The rows of a group lie close to one hidden flat surface of 11 dimensions, which passes through zero. Surfaces can cross.
In the rows, zero is written as 128.
Known rows, each followed by its group:
[140 118  82 157 190  98 114 139  72  87 130 124  94 168  79 150 122]
N
[ 74 129 138  74 192 112 135 137 178 128  61 135 137 111 100 145 156]
N
[111 121 146 115 102 150 145  98 214 163  99 136  46 117 189 142 128]
C
[ 72 179 174  92 187 166 164 133 133 163 161 152 140  97 150 154 116]
M
[141 150  85 162 111 158 102  99 126 106 133 110 133 178 166  73 130]
N
[120 165 202 119 128  87  94 152 145 160 123 114 134  95 166 108  91]
M
[110 167 166 155 145  71 155 179 119 105 107 143 120  85 116 110 118]
L
[149  92 103 134  88 106 189 122 126 107 145 137 157 148 112  96 141]
S
[ 97 147 162 166 104  86  92 116  55 112 130 140  75 111  99 146 100]
S
[121 114 135 140 107 137  86 119 105  93 127 116 129  98 103 108 103]
T
[120  98 102 193 118 128 138 164 147  99 174 116 112 109 114 117  92]
L
[101 218  52 108 110 166 102  98 122  72 124 109 164 167 155 150 209]
T
[109 123 147 175  94 106  84 145  83  81 108 118 114 105  82 125 107]
M
[ 83 104 121 161 150 133  99 102 121  74 122 159 103 141  96 157 117]
M
[131 111 154 126 119 101  77 144 121 146 144 108  93 114 110 210 119]
C
[148 189 136  75 141 153 176 141 104 114 114 143 140 117 139 177 181]
N
[112 136 138 137 103 129 130 131  82 119 130 139 132  96 102 124 128]
S
[125 128 150 117 131 104 142 120 121 119 144 134 131 138 130 130 118]
C
[101 169 175 108 123 122 132 129 167 156 118 114 135 125 176 100 123]
M
[149 133 109 168 215 162 136 168 137 111 182 134 156 167 141 120  98]
L
[126  95 137 102 162 116 139 125 193 167  82 171 128 107 141 131 138]
S
[150 134 113 149 101 113 145 127 109 111 172 105 130 174 138 123 122]
T
[115 137 123 122 141  76 130 136 150 105 213  84 139 160 142 143 107]
S
[124 137  63  89 150 155 107  98 105 106 118 137 161 129 111 138 175]
T
[112 103 161 134  77 118 108 137 192 160 103 138 143  76 143 119 114]
N
[133 127 112 163  76 145 151 110 164  95 129 128 112 173 154 129 144]
C
[124 127 167 136  89 136 104 135  81 150  36 148 131 125  84 124 144]
L
[112 145  74 112 208 171 143 106 123 130 167 161 148 152 133 151 153]
M
[153  91 135 155 111  74 126 152 181 126 137 124 163 155 139 110 114]
N
[ 99  89 115 193 122  92  61 141 107 132 142 119 106 104  82 127  82]
L
[ 98 147 108 143 130 131  87 136 216  95  79 125 128 106 164 110 147]
L
[142 137 137 129 124 153  71 115 126 108 115  89  95 129 150 102 104]
C
[159 107 120 135 126 109 127 139 123 122 137 113 152 130 117  92 116]
N
[159 146  65 163 150 178  64 136  70 148 158  92 134 130 132  79 106]
M
[ 71  97 132 115 121 155 106  87 151 152 164  96 131 149 129 125  88]
N
[102 166 151 127 133 104  51 145 125 102 127 102 123 116 127 189 133]
N
[128 151 159 132  90 132 162 102 110 102 195 129 121 142 166 132 105]
C
[159 142 148 110 112 173 165 164 137 118 110 102 175 143 130 110 140]
T
[ 90 173 114 137 142 118 176 126  92 124 104 134 150 144 110  52 136]
M
[160 129 113 154 164 138  80 152 125 170 140 125 129  91 146 101 102]
M
[154 109 156 161 124 151 128 134 166 133 144 118  77 171 168 145  96]
C
[153 149 118 150 163 126 115 170 107 123 189  85 103 124 140 145 100]
L
[ 94 187 150 111 129 133 146 101 162 112 117 147  94  99 187 121 140]
S
[121 172 173 135  99  84 119 139 129 112 116 110 167 134 151  72 116]
M
[119  90 100 123  95 163  86  77 123 132 120 126 149 164 117 128 134]
L
[ 74 145 153 107 158 144 151 116 166  74 116 122 120 152 131 140 125]
T
[ 99  92 123 145 126 120  77  91 174 197 137 119  98 183 155 158 114]
L
[121 122 135 147 122 126 127 145 152 144  92 134 133 149 126 125 135]
S
[179 139 182  99 155  83  67 140 156 117  97 164 185  56 165  96 117]
S
[137 158 158  93 135 103 126 150 154 107 144  91 136 138 158 162 133]
T
[153 122 130  92  79 143 134 104 102 123 111 131 157 124 121 117 152]
L
[117 147  80 131  77 203 108 103 136 129  86 122 130 116 135 113 168]
T
[114 139 112 126 165 119  63 150 188 137  93  88  75 100 149 144 127]
S
[170 121  47  67 118 185 154  70 165  92 146 106 108 130 181 107 164]
S
[125 145 112  93 172 163 132 109 133 149 156 112 142 174 156 139 138]
C
[138 111 138 176  78 124  81  78 179 153 200 144 113 166 214 145  95]
N
[179 133  79 124 124  97 186 159 138 110 168  86  96 120 144 113 138]
L
[122 138 167 150 108 103 187 131 106  99 165 197 152 141 116 195 144]
N
[151 120 162 114  94  95 120 116 122  91 150 111 142 156 142 131 120]
C
[112 154 188 116 140  78 141 123  87 132 106 111  89 130 126  80  93]
C
[ 95 169 104 156 101 137 139 136 117  91 138  98 123 145 129 121 138]
S
[ 88 201 138 116 148 171 113 119  89 103 165 102 139 151 141 165 134]
T
[172 127 133 143  99 127 115 158 164 103 142 124 169 127 147 154 140]
M
[175 101 100 183  84 161 123 181 105 119 136  97 103 129  91 166 135]
M
[104 128 124 151 117 131  92 104 110  95 133 122 114 131 117 117 112]
T
[ 64 165 133 120 129 120 193  84 153  93 133 154 112 172 149 123 148]
L
[124 122 152 105 173 109 164 135 160 155 209 114 171 186 153 151 107]
S
[100 169 133 109  92  89 122 113 187 111 132 115  89 100 179 162 149]
T
[108 123 153 123  68  75 143 106 134 121 149 127  80 147 128 207 143]
C
[ 82 121 129  72 160 167 208 110 166 144 109 134 142 179 120 146 162]
N
[110  84 100 126 126 137 150  86 125  83 129 137 103 145 100 116 121]
T
[190  35 160 180 131 132 137 145 146  92 186 196 138 101 117 175  75]
C

New rows. What belongs after each?
[101 158 106 204  52  78 157 142 128 108  99 182 126  65 121  81 153]
T
[156 115 111 126 119 151 128 135 162 171 106 116 113 119 153 100 135]
M
[108 122 160 113  90 142 150  91 158 173 161 149 100  82 176 133 106]
T
[206  89 108 123 106 157 182 111 104 170 178 122 116 141 153  80 105]
N
[115 158 139 136 154  98  79 127 119 157 120 113 107 124 156  94 103]
M
[ 90 154 143 125 171 117 147 132 142 110 133 159 138 140 128 167 140]
M
[104 150 151 113 120 143  93 112 168 115 172 116 158 108 173 146 113]
L
[ 95 186 142 149 108 195 150 162 137 136  95  98 102 145 139 140 150]
T
[140 118 161 128 118 149 155 147 106 125  86 154 135  93  97 122 132]
L
[124  84 166 138 113  62  58 118 109 145 112 145 163 139  86 147 109]
S
[102 108 164 125 131  74 154 116 134 158 140 177 142 123 120 123 108]
L
[ 47 190  76 156 115 189 182  81 168  79  57 163  72 141 152  97 182]
S
[111 112 182  77 182 108 185  69 159 137 160 162  98 182 171 138  99]
C
[163 131 109 163  78 201 122 133 146 119 147 116 115 108 168 107 115]
C
[146 158 155 150 118 110 138 149  78 105 152 157 137 111 120 163 133]
N
[119 121  69 109 151 125 164 154 149 180  78 156 177  97  90 124 190]
C
[ 56 194 122 129 157 181 132  95  66  69 152 158 157 107 115 114 128]
S
[123 104 143 141 104 124 145  98 197 172 127 155 107 134 185 100 115]
T
[131 189 130 194 108 105  58 131  86  75 137 161 102 111 150 168 135]
N
[107 134  79 152 124 121 145 126 131 111 101 132  90 147 111 136 160]
T
[141 125 142 165 124 138 177 165 144 145 145 122  89 181 132 177 125]
M
[203 100  92 157 111 225 169 167  75 220 109 116 140 163 103 105 137]
T
[115 104 164 157 156  64 153 126 128 117 149 177 129 129 119 101  90]
T
[147 127 116 131 109 163  99 134 137 117 100  99 156 147 126 107 138]
T
[ 84 168 140 117  99 132 103 111 141 135 109  93  66 128 153 165 140]
L
[166  92 123  86  98 147 175 110 104 122 197 124 153 109 130 136 119]
L
[139 137  85 126  84 163 139  96 113  85 116 119 134 144 137 103 155]
S
[ 96  80 109 180 161 178 144 160 193 110 128 144  75  68 106 142  97]
L
[161 120 126 129 130 103 109 167 134 140 129  71 125 145 125 117 112]
N
[148 103 125  82  88 159 147  80 123 158 110 152  94  97 140 140 144]
S
[116 132 169 137  64 117 118 138 148 128  93  93 103 125 135 119 120]
M
[ 90 127 152 154 151 110 124 118 129  95 133 157 112 151 118 151 113]
M
[137 168 171 102 176 109 167 175 134 140  96 143 103  70 137 138 131]
L
[124 123 123 125 141 152 160 113 114 150 139 132 107 145 134 115 124]
N
[ 83 136  92 132 125  89 143  95 181  98 180 126 107 139 160 117 126]
L
[104  94 161 162 136  94  82  97 135 107 134 144  72 161 127 151  84]
M
[114 162 146 119 137 129 134 119 116 141 140 120 144 133 149 103 119]
M
[121 132 100 119 153 172  88 117 116 115 105 122 114 104 124 125 136]
S
[ 86 170 130 147 142 105 166 113 121 117 147 132  88 188 143 132 127]
L
[163 112 128  53  96 148 158 132 168  79 121  75 135 127 127 153 155]
T
[171 153 107 129 136  94  88 128  80  63 145 147 162 103 121 137 147]
N
[128 103 114 125 129 152 164 103 231 188  89 154  90 152 189 113 144]
N
[ 70 151 110 131 144 127 121 130 144 107 164 101 136 131 124 145 125]
S
[138 132 138 138  96 123 118 147 128 124 114 118 119 113 123 148 137]
N
[147  83 141 104 144  77 197 117 109 133 146 157 132 177  99 149 128]
C
[139 121  96 120 194 103  92 129 176 140 112 102  85 174 148 136 130]
N
[ 90 135 138 153 138 149 133 123 131 122 102 148 109 122 115 115 121]
T
[136 128 125 121 160 119 114 131 172 123  83 149 111  99 147 114 139]
S
[115 125 111 169 135 116 154 157 112 106 111 134 104 107  96  99 124]
S
[107 127  95 119 155 164  89  86  86 106 119 140  97 115 101 140 131]
S
[157 139 121 182 134 162 125 188 143 141 179 136 179 126 140 170 130]
C
[141 161 142 127  91 121 147 134 160 137  86 120 150 168 165 107 159]
L
[144 136 202 191  96 116 173 155 109  99 189 124 146 199 146 123  79]
M
[112 161 145 161 127  75 126 180 103  86 166 105 145  92 110 110 101]
S
[112 132 136 118 202 172 148 105 163 130 141 168 166 181 159 131 126]
L
[155  67  77  89 178 147 126 126 149 170 123 132 137 147  97 183 154]
C
[134 120 187 126  93 110 149 157 198 147 149 142 182  84 175 118 106]
L
[111 104 117 202 108 126 186 146 120 125 165 179  97 137 101 180 130]
C
[148 102 133 122 100 158 152 106  76 141 108 164 129 104  98 123 135]
S
[ 66 121 162 148 108 222 163 134 184  99 117 141  94 141 120 220 136]
M
[172 126 101 112 110 134 141 147 115 147 158  77 162 201 122 167 155]
C
[130 166 196  69 110 130 144 146 116 139 170 109 203  88 148 127 118]
N
[133 140 127 173 122 105 159 187  79 157  93  93  97 148  82  87 121]
C
[141 111 134  98  88 194 133 105  88 129 146 105 118 111 110 159 124]
L
[157 123 155 113  98 121 151 137 186 143 117 125 134 138 174 121 135]
C
[112 143 118 136 159  95 145 130 105 139 127 130 104 153 117 121 132]
M
[118 112 134 109 137 186  93 105 133 178 103 122  93 151 130 173 128]
L
[137 119 105 103 113 103 138 103 138 118 144 132 156 129 139 108 140]
L
[158  87 138 132 125  89 178 133 149 122 122 139 117 195 114 148 133]
C
[135 184  94 103 115 134 126 116 121  70 142 128 212 145 147 106 170]
T
[116 119 125 148 133 122 114 129 117 123 127 130 128 120 110 102 109]
N
[122 120 152 180 150  94 158 144 145 145 127 181  90 145 132 147 120]
N
[ 80  98 123  94 135  74  99  86 117 177 113 134  39  73  99 172 125]
L
